Each new row is followed by its nearest point in the smallest flat space through zero that holds the last named rows.
(in the rows, 128 means zero)

k391:
[[ 94 184 160 106 133 132 146  96 168 132 148  83 182 132 148 125 135 145
  100]
 [ 95  98 132 134 137 151 146 148 121 159  97 118 152 180 114 109 110 141
  200]
 [102 102 134 140 103  92 133 104 112 151 124 157  83 163 105 161 106 147
  157]
 [ 89 147 169 115  86 137 152 145 116 178 108 123 150 142 114 141 126 145
  122]
 [ 97 155 119 124 120  87 118 102  86 116 101 110 134 129 128 128 152 107
   94]]
New rows:
[146 113  92 143  92 134 110 165 157 130 165 156 142 166 150 112 112 108
 134]
[149 109 124 133 135 146 127 144 141 127 137 140 120 124 128 125 119 131
 145]
[135 116 145 165 106 110 136 155 143 134 112 112 165 114  90  99 154 115
 149]
[125 125 130 126 127 145 132 151 117 138 110 122 145 130 125 115 132 123
 136]
[153 140 118 158 116 146 158 136 125 116 111 120 141 146 128 128 105 124
 106]
[132 129 129 126 128 138 129 139 127 130 124 126 135 123 129 123 131 125
 126]

k987:
[[ 84  87 150 131  93 171  76 156 156  99 109 131 127 107 111  98 128 139
  140]
 [125 146 173 121  96 107 113 136 128 132 113 153 125 126 135 108 114 139
  132]
 [115 139 162 139 159 108 113 128 174 150 131 145 122 136 145 113 160 111
  116]
 [145 152  98 137 122 113 103 167 100 129 124 176  89 119 129  90 155 134
  110]
 [179 110  88 147 103 130 141  99 136 119 121 100 171 135  93 130 142 116
  122]]
New rows:
[124 129 121 104 101 122 109 164 136 127 165 111 119 140 137 114 157 157
 145]
[120 126 126 129 123 134 114 142 125 123 125 138 117 122 127 117 131 132
 127]
[109 153  96 123 113 110 106 114  94 101 120  79 112 147 132 126 109 134
  95]
[135 130 109 122 120 133 137 131 101 121 129 126 124 125 125 135 116 136
 131]
[121 115 158 131 143 140 108 148  99 152 115 123  96 169 126 125 127  98
 164]
[109 131 141 122 137 131 123 138 128 130 131 135 114 125 139 128 124 131
 131]

k945:
[[171 107  88  91  93 193 140 132 185 147 156 130 130 100 126 132 128  66
  139]
 [122 122 135 170  92 153 134 149 129 163 127 166 149 115 121  96 142 137
   76]
 [104 118 144 139 115 142 144 121 134 155 151 146 164 157 119 100 106 165
  149]
 [145 144 139 110 121 116 154 141 134 148 161 124 100  95 120 130 106 135
   92]
 [145 138 163 104 116 119 135 172 101 125 137 105 154 128 123 134 141 153
  117]]
New rows:
[ 93 120  90  91 134  96  99 165 123 147 100 156  94 158 123 131 127 142
 115]
[120 133 128 139 139 114 122 122 119 121 117 129 117 128 131 130 130 131
 122]
[113 122 133 116 138 152 137 149  98 124  94 161 103 137 138 119 150 111
 155]
[126 123 122 137 130 133 115 127 124 117 110 129 136 135 132 130 144 119
 134]
[162 115 106 106 160 131 114 161  98 118 118 161 122 117 147 108  97 118
 132]
[136 129 124 122 129 127 125 131 128 122 125 122 122 121 130 135 133 118
 126]
[148 101 120 151  96 166 163  98 155 143 133 102 153  97 162  99  93 162
  97]
[128 121 126 135 105 152 146 129 149 160 152 149 135 119 120 108 113 131
 114]
[148 146 158 119 154 159 153 119 158 110 127 102 104 118 136 123 111  91
 129]
[144 130 116 105 132 130 134 122 143 125 140 117 108 114 129 141 119 108
 133]
[127 109 155 109 163 150 147 154 108 162 145 147 145  98 126 135 122 119
 100]
[139 132 140 122 112 133 141 148 128 143 144 129 132 114 122 123 126 135
 105]

k149:
[[121 143 103 105 111 107 177 143 125  98 180 112 170 105 126 133 125 141
  161]
 [ 90  80 156 139 116 127 120 110  98 129 122  88 137 141 136 135 144 131
  154]
 [139 134 120 115 160 134 124 124 124 185 127  96 113  90 151 143 122 153
  167]
 [108 151 146 133 126  98 156 129 136 103 142  98 121  98  78 101 138 119
  168]
 [102 146 156  84 124 156 177 131 112  79 157 116 149  95  90 176 125 157
  145]]
New rows:
[164 124 109 140 170 123 132 123 122 134 154 122 130 136  93 107 122 158
 122]
[139 143 118 127 135 121 131 133 138 136 132 130 123 117 126 120 124 128
 133]
[ 60 145 152 139 116 140  94 132  96 129 101 156 130 141 124 146 127 139
 138]
[109 108 158 130 125 146 118 117 114 119 111 124 122 140 119 142 134 129
 119]
[122 114 167 102 135 133 135 135 137 148  75 114 144 145 134 124 175 145
 154]
[113 110 150 132 134 136 118 116 115 139 115 108 118 127 127 136 134 133
 140]
[111 107 114  82 129 110 114 136 109  86 135 143 108 107 147 147 161 114
 120]
[121 122 130 121 120 135 136 129 121 113 135 131 141 133 129 140 128 132
 123]

k758, 5 rows:
[[ 75 131 116 136  74 134 134 134 169 137 156  84 139 169 127 146 140  97
  123]
 [ 68 137 122 118  96 105  98 168 150 122  79 109 133 118 100 148  96 125
   96]
 [121  81 116 135 154 145  87 139 164 133 141 151 150 147 122 139 134 132
   79]
 [ 59  94  89 112 139 136 125 135 137 131 125  89 136 164 159 107 112 132
  120]
 [115 140 112 121 126 120 143 119 113 103 109 141 109 118 115 167 162 120
   98]]
New rows:
[132 123 147 142 136 133 137 103 135 162 108 125 122 137 126 109 148 121
 121]
[137 126 130 131 131 132 131 123 128 131 138 130 129 132 132 125 132 127
 132]
[144 166  72 176  92  74 126 158 165 148 118 143 116 127 138 130 141 117
 131]
[124 146 138 134  98 121 127 135 141 129 127 122 128 125 111 145 130 116
 126]
[113 134 115 119 135 127 107 123 124 109 101 144 184 131 129 135 109 120
 125]
[115 120 123 123 135 124 113 140 132 126 111 130 131 124 123 128 116 134
 114]
[171 115 114 128 146 184 125 113 130 116 133 132 132 110 132 169 138 132
 152]
[159 122 131 134 145 137 133 113 123 126 145 150 126 127 130 132 149 129
 125]

k843:
[[130 147 117 145 157 133 125 137 144 115 123 112  88 103 123 114 122 127
  142]
 [121 174 140 131  96 142 175 162 136 127 101 137 103  97 104 154 113 155
  140]
 [ 94 139 103 111 120 143 160 120 129 129 109 119 110 104 121 116 153  87
  168]
 [104 135 135 154 185 127 167 136 138 122 123 166 167 125 146 126 143 135
  115]
 [120 141 120 130  89 172  97 141 130 108 126 172 126  95 141 150 114 145
  110]]
New rows:
[169  98 133 125 136 131 109 124 108 120 144 101 125 139 129 128 154 138
 115]
[148 110 131 127 132 114 100 118 124 132 142 111 128 147 130 121 122 129
 120]
[127 168 157 136 139 184 101 133 131 136 144 142 147 106 117 137 121 110
 129]
[121 137 122 136 125 149 117 135 133 115 126 151 126 108 137 134 124 135
 120]
[115 128 146 184 136 130 142 129 119 135 133 147 127  72 138 127 113 127
  86]
[122 142 131 149 150 141 131 143 139 115 125 155 133 111 138 134 122 146
 114]
[123 122 148 109 144 105 106 117 139 136 115 124 119 124 157 118 135 168
 129]
[138 124 132 135 141 121 118 128 130 127 134 124 128 135 130 125 123 135
 120]

k905, 5 rows:
[[116 162 147 117 132 144 119 117 104  97 132 117 155 144 152 153 132 116
  122]
 [108  90 117  87 117 168 121 141 149 114 145  85 155 126 190 106 106 163
  118]
 [104 165 132 166 157 130 154 137 108 127 105 132 134 168 152 106 148 146
   85]
 [129 150 121  94 146  98 101 128 153 101 134 127 128 142 148 136 106 118
  135]
 [159 170 126 127 142 135 100 137 151 116 151 117 137 176 137 130 112 138
  107]]
New rows:
[115 118 127 125 140 144 129 111 131 163  90 127 116  94 124 123 150 131
 156]
[114 103 127 132 120 123 145 125 119 139 115 135 120 102 120 123 137 125
 138]
[141  96 124 132 164 152 149 118 168 127 130 111 127 134 150 104 135 107
 144]
[125 111 118 121 127 131 129 136 142 133 130 121 126 126 139 113 121 142
 125]
[127 134 134 155 146 159 110 129 136 116 134 103 147  93 127 112 159 132
 133]
[128 123 134 133 119 150 132 127 118 130 132 120 138 128 131 129 133 134
 123]

k978:
[[108 116  79  70 120  87 154 126 117  80 143 159 125 164 119  78 137  49
   72]
 [105 143  77  96 119 122 153 103  88  71 102 140 128 115 127 118 107  85
  132]
 [ 96 163  99  64 105  90 140  49  96  85  82 112 112  76 139 134 104  96
  104]
 [ 96 147  58  82 145 119 101  65  54  74 104 155 129 103 112  99 139 133
  118]
 [ 93 122  86 121 125 109 123 112  73  65  96 128 115 125 117 119 113  74
  132]]
New rows:
[153 163 102 139 121 105 156 149 118 113 105 127 153 123 158 120 133 158
 122]
[133 142 116 118 126 142 147 124 128 125 127 137 138 120 133 129 121 135
 138]
[126  96 105 155 154 113 136 141 143 142 117 116 143 153  89 146 128 148
 150]
[131 115 133 155 137 139 117 150 124 131 133 129 129 141 122 129 132 134
 143]
[102 142  93 128 107 156 115 152 107 141 141  91 120 117 157  90 127 148
 154]
[128 132 118 136 134 143 125 128 115 122 124 134 133 123 125 130 126 141
 145]
[125 165 157 109 117  91 103 122 136  92 112 137 100  96 102 113 137  96
 130]
[112 128 129 113 120 101 119 106 119 116 113 114 114 118 129 130 124 107
 110]
[108 118 155 139 112 163  93 139 110 119 108 118 161 165 146 105 127 116
 134]
[124 114 128 151 134 131 115 144 117 121 127 127 125 139 121 128 130 122
 138]
[ 92 134 150 158  96 127 133 112  95  92 154 118  99 101 165 109 112 165
 139]
[120 134 129 136 127 129 117 113 112 121 109 116 123 110 129 141 120 134
 142]

k460, 5 rows:
[[151 137 107 111 116 127 158  99 119 180 112  88 125 154 141 115  79 101
  123]
 [124  93 130 150 117 131  68 112 125 141 135 147 108 157 146 118  75 121
   72]
 [101 129  99  75 122 119 153 112 102 150 119  84  96 140 131 127 182  87
  107]
 [120 136 135 106 141 133 109 142 127 119 157  97 105 120 126 109 103  86
   84]
 [102 117 107  91 157 158 102 125 175 132 118 124 126 137 158 110 169 108
   84]]
New rows:
[113 127 128 125 125 135 124 125  91 132 142 118  82 147 149 134 147  93
 127]
[111 120 122 113 117 116 124 122 100 132 134 113 101 135 124 130 143 107
 107]
[122 120 127  83 117 110 116 101 126 126 128 138  88  84 127 133 115 126
 132]
[120 126 128 122 124 121 125 128 113 126 135 120 114 128 124 129 133 117
 118]
[ 94 139 142 137 122 109 127 115 161  84 128 171 121 110  83 132 136 175
 133]
[121 123 144 150 131 126 114 145 131  96 135 161 136 112 117 141 152 156
 144]
[108  91 133 145 136 135 121 153 156 128 138  99 140 130 132 127 125 138
 115]
[125 125 131 128 138 137 112 133 144 121 132 134 130 126 134 122 126 127
 115]
[104 147 101 114 134 137 137 153 125 114 153 142 106 153 184 143 124 124
 149]
[123 128 125 120 132 131 128 129 133 127 127 125 127 128 131 126 139 124
 124]

k51, 5 rows:
[[204 148 130 146 104 142 100  90 137 141 112 158 159 108 134 141 144 171
  126]
 [192 160 131  85 162 115 150 105  78 129  85 114 148 156 173 131 122 105
   98]
 [172  88 142 138 135 148  80  60 111 161  96  81 130 156 104 144 151 142
  176]
 [137 119 138  97 176 146  90 118 118 154 129  94 115 120 163 157 110 131
   68]
 [139 103 141 146  81 148 131 103  98 152 107 118 101 155 152 142 113 122
  141]]
New rows:
[117 119 133 139 165 146 106 123 142 117 149 170  73 116 148 130 144 158
 100]
[116 125 129 130 133 140 105 138 147 136 148 133 120 103 135 141 120 144
  98]
[115  91 159 147 107 178  81 124 112 152 140 144 133 113 104 110 121  72
 167]
[110  95 134 150 105 143 112 116 132 142 131 115 109 135 111 134 130 133
 157]
[115 112 132 171 123 132 141 126 118 126 125 143 107 120 136 118 104 128
 129]
[114 120 130 141 100 134 136 134 126 131 132 135 113 130 135 130 119 126
 131]
[107 151 113 124  98 122 137 117 130 129 158 128 137 101 132 115 157 121
 128]
[120 136 124 135 118 124 136 140 139 119 137 145 132 119 122 122 130 132
 130]
[126 102 126 129 105 117 135 132 146 147 129 161 144 119 117 102 129  96
 144]
[120 129 125 141 108 124 140 134 134 120 131 141 129 129 117 119 132 128
 147]
[106 113 118 131 135 121 165 166 131 102 144 127  72 141 131 118 132 135
 166]
[ 85 118 125 133 117 119 153 151 128 116 138 126 112 139 116 115 123 108
 147]

k604, 5 rows:
[[159 104 119 116 123 104 122 130 154 168 181 126  97 136 104 122 131 143
  118]
 [ 93 140 147  90  92 118  97 103 133 151 158 141 104 169  85 162  92 136
   71]
 [113 142 139 106 107 127  98  91 123 191 148 155  77 135  70 156  99 135
  147]
 [122 180 160 124 120 137 155 144 123 164 140 143  93 117  85 163  80  99
   94]
 [128 131 101 117  88 174  97 157 122 183 115 118  96  83  90 100 123 153
   97]]
New rows:
[125 141 128 144 127 149 118 196 122 112 145 112 120 132  86 113 123 133
 141]
[137 135 123 132 123 141 136 150 128 140 125 122 121 108 122 119 125 127
 113]
[147 153 101 122 146 140 119 133 157 187 122 163 128  79 137 116  93 135
  86]
[140 139 122 128 116 147 132 154 129 161 131 124 105 100 105 119 118 129
 108]
[160 104 110 139 131 126 115 140 113 162  85  87  82 117 119 118 123 144
 133]
[143 120 109 131 121 145 118 140 128 158 124 123 112  99 117 107 138 141
 141]

k525, 5 rows:
[[125 134 101  89 107 140 162 109 130 121 122 156 132  73 121 163 137 154
  164]
 [122 159  58 177 101 151 153 120 142 143 104 130 141 134 135 102 140 144
  137]
 [100 112 117 159  88  83 114  74 173 167 110 118 129 105  78 124 112 207
  146]
 [156 147 124 119 145 181 106  85  82 175 129 114  97 117 146 137 174 153
  100]
 [108 177 104 117 114 116 156  66  96 114 142 132 131 146 141 126  87 149
  127]]
New rows:
[119 125 132 135 125 109 109 109 143 146  93 110  95 138 120 149 143 123
 136]
[128 117 136 137 126 122 112 119 136 146 124 120 122 124 116 126 134 145
 124]
[101 119 111 140 184 153 136 139 117 136 142 135 109 126 175 154 102 148
 122]
[134 139 126 120 135 141 131 124 111 126 133 128 124 132 140 130 132 121
 121]
[104 121 118 133 155 137 110 120 133 122 133 141 128 130 117 113 136 145
 137]
[127 126 127 134 125 126 124 124 132 135 125 125 127 127 124 126 130 135
 128]
[111 123 184 126 146 127 131 120 119 136 141 136 157 155 120 122 129 129
 145]
[125 121 153 120 136 111 117 127 124 122 138 123 125 138 125 129 114 123
 121]
[162 141 134 169 125 122 120 156 162 158 140  98 122  85 121 184 128 110
 136]
[135 105 132 134 127 134 117 148 148 141 117 128 127 110 117 132 150 131
 134]
[ 88 130 127 136 142 128  72 124 107 163 131 145 121 114 145 128 130 122
 157]
[132 124 135 129 131 131 116 119 125 142 128 122 121 126 125 129 136 137
 122]

k612, 5 rows:
[[109 144 131 122 156 129 121 101 122 132 118 159 120 181 124 157  98 105
  131]
 [ 75 181 122 116 159 171 110 136 131 107 124 158 161 104 136 143 114 118
  137]
 [119 163 112 148 122 162 117 124 121 147  90 124 150 144 121 154 181 158
  113]
 [112 182  89 115 163 192 107 118 108 168 115 122 139 102  93  93 128 138
  143]
 [122 139 132 160  99 207 118 139 100 107 130 125 143 106 126 107 124 104
  148]]
New rows:
[159 127 105 109 133 133 116  92 131 153 148 164  96 125 165 101  99 139
 151]
[135 123 122 113 146 121 128 116 123 144 139 127 110 131 114 106 100 117
 138]
[160 102 128 131  93 125 145 140 165 107  94 134 129 161  95 116 145 124
 154]
[148 106 136 146 103 122 135 126 123 128 125 118 119 145 129 131 140 128
 123]
[141  90 102  93 109 158  94 104  95 117 155 138 150 155 163 122 104 141
 101]
[131 122 133 135 123 137 128 123 120 124 131 131 122 139 126 125 116 114
 134]

k664, 5 rows:
[[119  60 143 128 133 130 116 158 117 116 153 110 140 183 130  57 151 159
  130]
 [192 117 104 122 144 144  65 139 134 126 155 125 146 144 136 104 154 136
  124]
 [138 136 140 174 138 143 126 118  96 123 171 113 149 153 128 106 172 116
  131]
 [102 128 136 156 175 149 107 139 111 123 159 113 116 142 138 142 176 141
  141]
 [133 126 170 132 144 140  86 125 127 133 150  94 106 135 105 152 152 129
  100]]
New rows:
[ 74 142 138 135 114 105 161 112 128 151 146 124 127 157 138 139 119 113
 147]
[ 88 133 143 146 122 122 170 121 114 126 124 127 125 128 126 131 126 122
 136]
[125 147 107 178  88 105 162 112 124 144 127 158 140 150 104 184 133 115
 166]
[118 165 120 154 118 125 167 107 113 129 125 141 139 112 132 141 125 104
 139]
[ 88 139 137 149 159 110 136 137 127 139  72 127 105 145 119 131 126  72
 153]
[ 90 137 135 136 134 125 155 126 123 128 119 130 116 119 130 147 125 128
 137]

k441 (5 x 19):
[[ 80 112 160 153 132 102 103 123 158 184 189 141 124  92  85 136 168 135
  128]
 [121  89 157 178 149 104 151 117 119 145 150 120 173 116 142 100 180 176
  124]
 [114 146 123 135 126 127  85 125 138 182 127  97 185 115 112 135 180 184
  159]
 [143 143 132 144 138 154 137 136 141 158 128 136 172 130 142 128 184 142
  125]
 [122 139 105 145 145  93 122 123 144 107 180 124 180 137 115  94 160 129
  161]]
New rows:
[127 120 127 131 134 166  74 110 124  94 109 138 128 152  92 117  91 126
 111]
[128 135 117 111 120 127 118 128 123 116 116 121 113 132 124 133 102 121
 134]
[139 129  85 138 128 114 133 149 122 122 131 142 117 120 127 132 134 151
 121]
[131 129 124 128 129 126 129 128 127 122 128 126 133 131 130 124 128 128
 131]
[130 113 129 134 156 122 118 134 146 164 120  96 150 136 112 122 104 121
 115]
[122 126 130 129 126 125 119 126 127 138 127 121 132 123 123 130 132 140
 132]

k711, 5 rows:
[[147  76 156 148 144 129 190 147 113 114 140 115  95 135 120 140 130 142
  124]
 [108 150  85 133 115 155 137 113 137 141 152 159 146 120 144 144 109 121
  128]
 [ 90 150 145 115 139  85 123 126  85 148 148 156 137 131 138  96  98 122
  123]
 [111 131 132 114 135 126 135  80 152 150 151 116 116 127 112 123 117 131
  145]
 [143 133  79 139 140  93 132  83 119 133 141 117 133 119 111 138 124 134
  110]]
New rows:
[140 116 126 132 110  98 104 125 119 184 168  81 181 128 117  91 150 130
 157]
[124 140 131 116 135 101 106 103 129 137 126 115 129 127 115 113 128 128
 130]
[139 153 156 125 126  96 115 109 114 105 122 184 121 117 137 116 145 154
 130]
[121 138 136 123 132 106 114 135 109 130 123 134 134 130 131 113 124 125
 123]
[123 142 156 126 142 122 122 122 110 149 175 126 129 140 131 109 102 134
 143]
[102 133 150 116 136 113 136 116 117 145 147 137 122 131 128 110 109 127
 136]

k804 (5 x 19):
[[ 60 113 135 116  85 131 164 125  82 131  74 106 159 142  99 160 154 159
  114]
 [119 171 152 150 146 139 115 142 124 184  81 114 134 125  70 132 104  96
  145]
 [ 99 117 134 159 116 103 152 102 129  87 119  86 153 116  91 166 149 157
  135]
 [ 92 169 116 156 135  98 169 128 121 152 148 136 133 148 129 142 150 120
  148]
 [106 114 101 115 141 126 143 162 100 101 131  89 126 173 119 137 129 127
  182]]
New rows:
[133 151 105 148 128 105 140 147 148 147 104 108 139 124 114 109  88 113
 125]
[130 148 134 142 142 127 123 133 132 146 120 122 127 127 108 129 118 113
 141]
[128 125  89 120 156 140  70 101 118 143 155  92 133 142 135  88  99 163
 127]
[150 115 123 117 139 138 110 139 133 115 135 123 118 131 134 117 115 122
 138]
[131 173 126 152 136 114 155 116 138 107 167 134 135 145 161 147 127 111
 141]
[125 151 114 153 143 100 149 121 141 125 169 137 123 135 144 132 142 123
 144]
[141 136 196 107 121 149 160 132 133 161 104 153  87 123 124 142 107 133
 131]
[128 139 142 122 122 142 118 130 124 162 105 144 128 121 122 120 119 119
 110]
[129 118  77 158 118 134 145 151 138 110 118 127 114 126 118 114 142 130
 168]
[124 126 116 131 139 120 135 138 125 112 140 112 126 143 126 132 129 127
 153]

k444:
[[ 97 191 155 157 193 162 125  84 141 111 110 120 147 161 159 133 109 112
  112]
 [ 90 143 127 158 184  79 145 151 135  97 102  97 139 147 154 125  98  92
   92]
 [117 135 146 147 165 137  97  95 155 133 159 136 158 114 164 158  49 150
  173]
 [ 96 169  86 147 166 130 111 139 115 148 139  75 141 115 110 131  54 122
  101]
 [112 112 159 159 158 144  90 105 155  77 161  85 160 105 125 144 113 141
  128]]
New rows:
[126 113 144  90 137 118 127 127 135 106 133 116 133 123 134 123  82 129
 128]
[123 117 130 135 137 113 122 132 136 122 137 123 136 120 136 135 105 130
 136]
[125 124 105 130 126  75 141 155 122 131 118 106 105 126 122 125 122 108
 117]
[121 117 105 127 127  86 144 165 118 130 116 115 120 127 124 120 119 112
 110]
[131 122 107 128 120 184 119 129 127 118 128 134 151 134  72 130 101 152
 140]
[133 137 119 125 118 162 107 115 122 141 149 114 131 112 104 131 121 145
 131]
[100 159 135 144 140 120 145  97 168 129 148 110 130 127 184 133 127 140
  85]
[111 148 143 145 161 131 127 114 138 113 121 121 139 141 146 132 115 119
 121]

k240 (5 x 19):
[[129 150 118 127 184 179 152  97  77  67 125 175 111 111 139  85 166 129
  139]
 [110 118 157  97 128 142 135 146 102 120 101 130 131 112 117 128 141 135
  145]
 [107 125 157 112 143 128 151 173 125 136 148 117 105 144 117  92 152 170
  143]
 [137 148 133 129 122 122 112 123  76  80 146 129  81 127 125  93 149 158
  122]
 [105 159 136 154  94 154 175 110 143 113 156 129 130 135 109 110  95 172
  112]]
New rows:
[149  99  97 123 113 115 162 165 156 108 140  92 101 108 122  99 126 146
 115]
[126 131 133 133 123 115 130 144 136 136 149 116 113 143 124 114 129 149
 125]
[ 92  90 158 112  99 122 152 117 135 128 127 158  94 108 110 114 131 106
 129]
[114 126 146 115 119 138 138 136 119 125 116 127 132 120 118 129 127 138
 134]
[137 124 131 163 136 101 148  94 106  93 123 160 124  89 135 134 136 158
 102]
[134 146 119 139 123 140 128 100 106  96 130 141 119 119 129 120 125 130
 119]
[151 102 105  98 108 147 138 149  92 129  91 129  93 118 148  97 139  94
 134]
[133 119 133 109 142 127 111 133  99 115 109 134 120 116 132 128 149 117
 138]
[109  90 125 104 103 126 142 111 114 129 146 161 115 130  98 125  94  91
 143]
[123 128 133 124 117 135 131 122 125 125 116 130 138 119 123 138 119 125
 128]
